All groups share one centre, and each spreads out both ways along 9 directions, with some noise.
Some rows, each with its group after it:
[  2   0 -33  -2 -17  11  -2   5 -20  -8 -27   3 -25  24  -6 -29]
K_224
[-23   7  -7 -25  -7  36 -33   9   2  11  53 -26 -20 -44 -44   6]
K_224
[  1 -52   4  49 -21 -40  15   4 -16  14 -13 -17 -24  10  11  14]
K_92
[-20  14 -35  18 -31  14 -10  -2 -22 -15 -15 -10  -2 -15   3 -25]
K_915
[ -1  19 -22   4  -6   3  -9 -33 -47   0  18  -6 -60  -8 -23 -17]
K_224
[ 23  31  11   2  42  12 -20  14  14   5  27  -8 -55   6 -43 -14]
K_224
[-10  10  23  10   9   6   6 -23  55   7  45  -5  -1  30 -19  26]
K_872
[ -4  37   3  60  15 -14   2 -19 -12 -14  -2 -20   6 -25  14  -9]
K_92
[ -9 -31  -8  -5 -15  11 -12  30  -7  12  -1 -15  -6 -20 -10   3]
K_92
[ 24 -28 -15 -29 -30  34 -20   0   6   4  14   7 -48  16 -22  -2]
K_915
[ 34   3  -4  65 -12  14 -23  14   3 -17 -25 -17  10 -34  38 -10]
K_92
[  7 -28 -11 -56   8  56 -17  46 -13  20  -8 -10 -23  -1  -7 -32]
K_224
[-20 -13 -18   0 -12   3  25  11 -17  -4 -20  -6 -17  59  -3 -46]
K_224
[-14  -9   5 -14   5  26 -14  60  12 -15  20 -19  11 -51 -29 -23]
K_915
[-18 -10  28  34  15 -36  37   3 -28 -25  24 -15  -1 -29 -13 -21]
K_92
[ 37   4 -17  39  -4  19 -30 -12  13   2 -29   1  -9 -35  28  26]
K_872
[ -6 -27 -24  19 -32 -19   9  16 -28 -15 -32   4  -8  -3   3 -17]
K_92
[  1  -6 -21  -9 -13  30 -16  25  -9 -19 -11   2   7 -51  -5 -14]
K_872
[  0  49 -34 -11   2  -5 -20 -29 -18 -16 -21  26  15 -52   0  23]
K_92
[ 10 -45 -16   4 -14  21  12  14  -6 -16 -15   5 -37 -13 -11 -14]
K_872
[ -3 -32   6  29  -8   8  15  26   7   7   2 -27 -27  51   0 -39]
K_92
[  5 -21  19   6  -3   6  -2  -9   8  12  15  -8  13 -32  18  32]
K_224
[-25 -32  21 -14  -2  -9  19 -14 -10  17  33 -11   1 -14  -9  25]
K_915
[ 34  37  16  19  39   5   3   5   0 -28  -2  10 -14 -24  -1 -25]
K_224
[  0 -34  30 -37  29   6  12  34  16  31  21 -11 -27  54 -25 -16]
K_872
[-15 -35 -25 -13  -9  34   2  24 -51  10 -11 -28 -46  -2  -7 -47]
K_872
[-30   7   7  11  17   9  -1   1 -12  19  18 -35   9 -21   3  -5]
K_915
[-33  34 -15  -5 -15   8   8 -29   3 -25  22   7  14  -3 -19  -9]
K_92
[  2   3 -18  48 -12  -6  -4   3  13   1 -41 -10  11  25  33  -2]
K_224
[-17 -48  -5 -22 -29  19 -10   2 -32  24  34 -26 -40 -15 -20   3]
K_915
[  5  14 -19  29 -14  23 -27   0  15 -14 -10  -9  12 -53   9  12]
K_872
[ -3   4 -18 -17   9  29 -37  28 -39  46 -17 -38 -17   6  15 -26]
K_872
[ -9 -20 -17  11 -22  12   3  24  -3  -6   4 -17 -48  52 -32 -49]
K_915
[-13  -9  -5   6   8  20 -31  36 -15  29  22 -45 -34 -30 -26 -10]
K_224
[-50  31 -43 -14 -21  34 -30 -16  28  23  10 -22   5  26 -20   8]
K_92
[ -1 -27  -1 -26  -8   7  13  -4 -18   8   8   2 -26  24  -9  -6]
K_872
[  7 -23   3 -16   5  25  -1 -14 -28  15  23 -13 -36 -17  -2   0]
K_872
[ 29   7  -7  15  12  18 -41 -18  -8  25 -15 -12   8 -67  41  44]
K_915
[-43   7 -11 -23  -1 -19   2  -3 -25   2  24  -3   7 -47 -34  18]
K_92
[-40 -42  -4  11 -25  -3  15  18 -34   2   4 -31  12 -23   5 -13]
K_224
[ -9  14 -30  17 -14   1 -12  37 -14 -25 -42  -4  18 -16   6 -38]
K_872
[-22 -16 -10 -23 -18   5  26 -40 -19  14  12   3 -29  61  -6  -7]
K_915
[-23  -1  -7  23  -5  28 -32  31  24  25  17 -42   4 -24 -11  11]
K_915
[-19 -52   5 -18  -9  -9  13  27 -35   9  11 -15  -6 -37 -12  -2]
K_915

New rows. What belongs after each?
[  9 -38 -18  22 -23 -16  16   4  -9   7 -56   5  -7  58  30 -15]
K_224
[ -3 -23  -3   2 -14   3  21 -31   5  -4  11   8 -30  34 -12   3]
K_872
[  6  57   7  20  11 -13 -20 -25  10   6   8  -4  30  -7  20  17]
K_872
[ 12  11 -14  12 -12  35 -36  -4  21   8   3 -11   6 -24  13  17]
K_92
[-10  -5   8 -24  10  41  -7  -8 -27  19  36 -26 -17 -28  -1 -11]
K_224
[  5 -49   4  21 -10  15  -7  36  12  33  -5 -32 -32  41   4 -10]
K_92
[  4 -61  -7  28 -16 -10 -10  60 -38   9 -28 -29 -14 -45  11 -16]
K_92
[-59  -1 -22 -26  -4  45 -18  34 -11  26  10 -44  11 -12 -11 -26]
K_915
[ 13 -18 -17 -17  -2  42 -27   3 -14  27  -3 -14 -30 -10   8   1]
K_872
[-35  35 -19  13   1   3  17   7   4 -26 -16  -2  16  30  -4 -49]
K_915
[ -1  13  -1 -22  24  11 -39  25 -54  60  -3 -45 -10   1  24 -19]
K_872
[  5  38   6  19  19 -22   5  -6  21 -34  -4  19  29 -40  -8  12]
K_92
[ 22 -56  25 -17  -6   5 -11  -9 -10  28  46  -9 -42 -34 -15  42]
K_915
[ 26   4  15 -19  17  33  -2  -8  41  -9  15  20  -9   3 -11   9]
K_872
[ 28 -10 -33 -10 -36   9  -2 -49 -45 -13 -16  25 -37  -1  16  -2]
K_915
[ 19  51  17   5  53  43 -21 -28  -6  18  44 -26 -42 -12  -8 -15]
K_224
[ 12  12  -7   7  -8  21   4 -45 -34 -27  16   7 -14 -58   8   3]
K_872
[-29  -1  10  47   6  -8  21 -22 -13  13  13 -35  -7  26  15 -14]
K_224
[ 13 -38  16   3   7  11 -12  21 -11  29  11 -24 -24 -19   5   6]
K_92
[ 12   5  -3   0  19  40 -15  51  38   9 -42 -10  18  28  21 -30]
K_224
[ 18  46  -5  32  16  16  -4 -25 -16 -25 -15  -1  17 -39  35 -18]
K_224
[ 12 -32  36  28  29   4  -1  33 -13  16  18 -41 -17 -38   7  -6]
K_92
[  3  18  18 -15  32   6   6 -44 -15  14  33  -3 -24  -7  -5  11]
K_92
[ 31 -13   3  62  -8 -19  -6  14 -11 -15  -9 -10 -30 -22   3  -5]
K_915
[-12  -8 -16   7 -24  21  -7  22   5 -10  -8 -12   2   4  -5 -24]
K_92
[-24 -35   7  -7  -2  27   3  38  -2  21  -3 -32  17   2  15 -18]
K_224
[-15 -47  16  28  10 -24  -1  45 -33  23  11 -42 -12 -53  -9   6]
K_92
[-20 -10 -17 -19 -23 -24 -17  47 -27  13 -27  -8  26   6   1 -13]
K_872
[ 40  37  -2   6  49  43 -39  23  13  29 -11 -21 -51  25  -6 -29]
K_224
[ 27  14  -1  -7  -1   2  -4  16  53 -28 -15  37  12  15 -15   4]
K_224
[-11 -28 -16 -14 -25  -6   5  21 -28 -14   2   3 -19 -25 -26 -13]
K_224
[-49   3  -2  13 -14   3  -9   4  21  10  30 -28  35 -36  -9  28]
K_915
[ 43 -38  31  56 -12   0   5  26  20 -18  -3 -10   0 -16  25  -4]
K_92
[ 40  35  10  46   9  11 -10   2  33 -40  11   8 -18  -4 -12 -23]
K_915
[-22   1 -22   6  -8  33 -35 -14   8  55  11 -41 -25  22   0  19]
K_92
[-54 -34 -38  22 -80  -3 -13  32  31 -11  18 -20  -4  27 -52  -7]
K_915
[ -4  58  -5  24  18  37 -14   7   6 -32   7 -14  22 -39   5 -41]
K_92
[ 20 -21   5  -7  -3  32   1 -12  34 -12  19  15 -20 -22 -13  26]
K_872
[ 25 -10 -17 -17 -24   6 -16 -25 -15  -6 -14  24  -5 -36   9  32]
K_92
[-12  10  -6  18  27   9 -10   8  -3  35 -10 -32 -30  39   1 -15]
K_92
[-31  13   1   8  -4  26  29 -30 -17  -5  33 -25 -30  66 -10 -56]
K_92
[ 21  25  -2  52  11  26  -4  -6  48 -44   1   6  10 -53   1   7]
K_872
[-48 -44 -30  15 -55   3   8  31 -11  -3 -32 -21  42  -3  20 -12]
K_224
[ 21 -52  38  46 -17   5  18  23 -17 -25  29 -24  -3 -44  17 -22]
K_92
[ -4 -17 -11  19 -41  47 -21 -20  21  17  22 -25 -15  29  13   2]
K_92
[-31  20 -11  -2   5  24  -4  18 -18 -10  20 -27 -11 -18 -28 -44]
K_224
[ -8  -9 -48   7 -37   2 -14 -34 -20  22 -44  -2   2  12  36  24]
K_915
[  4 -54   3   4 -16 -34   8  -3 -22  16  -4   4 -20 -15  -1  34]
K_92
[  5 -11   0 -20  17  -2   0 -22 -26  29   6  -3 -33   4  -4  16]
K_92
[-10 -22  25  12  16   6  -9  47  -7   1  34 -36  -3 -62 -22  -9]
K_915
[-64  21 -25   4  -8  39 -23   1 -22  26  19 -55  15 -30   1 -13]
K_915
[-20  25 -32 -48  -2  22  -6  -9   6  -2  -3  21  -5  22 -28  -9]
K_92
[ 28  29  -3  31  12  11 -14  -5  -7 -20  -7  -1  -3 -37  17 -11]
K_915
[ 20  25 -21 -16  -1  41  -8 -21   6  -8 -26  18  -2  26  24 -19]
K_224
[ 26 -19  17 -51  11  37   0  11   7  -4   9  20   9 -27   8   1]
K_224
[-40  43 -39  -5  -7 -24   8 -13 -26 -29 -19  16  18 -31 -21  -8]
K_92
[ 37 -21  -4   8 -11   7 -15  30  -2 -18 -27  11   6 -47  16   3]
K_92
[-24  39 -46 -15  -6  33 -26  24  12 -13 -26   0  17  -5 -15 -24]
K_92
[-24  -5 -30  12 -24  18 -24  -2   1  22   3 -25 -25  24 -16  -5]
K_224
[  2 -21  -8  35 -47  30  -8  -2  -1 -18  13 -21   1  -9  19 -17]
K_92
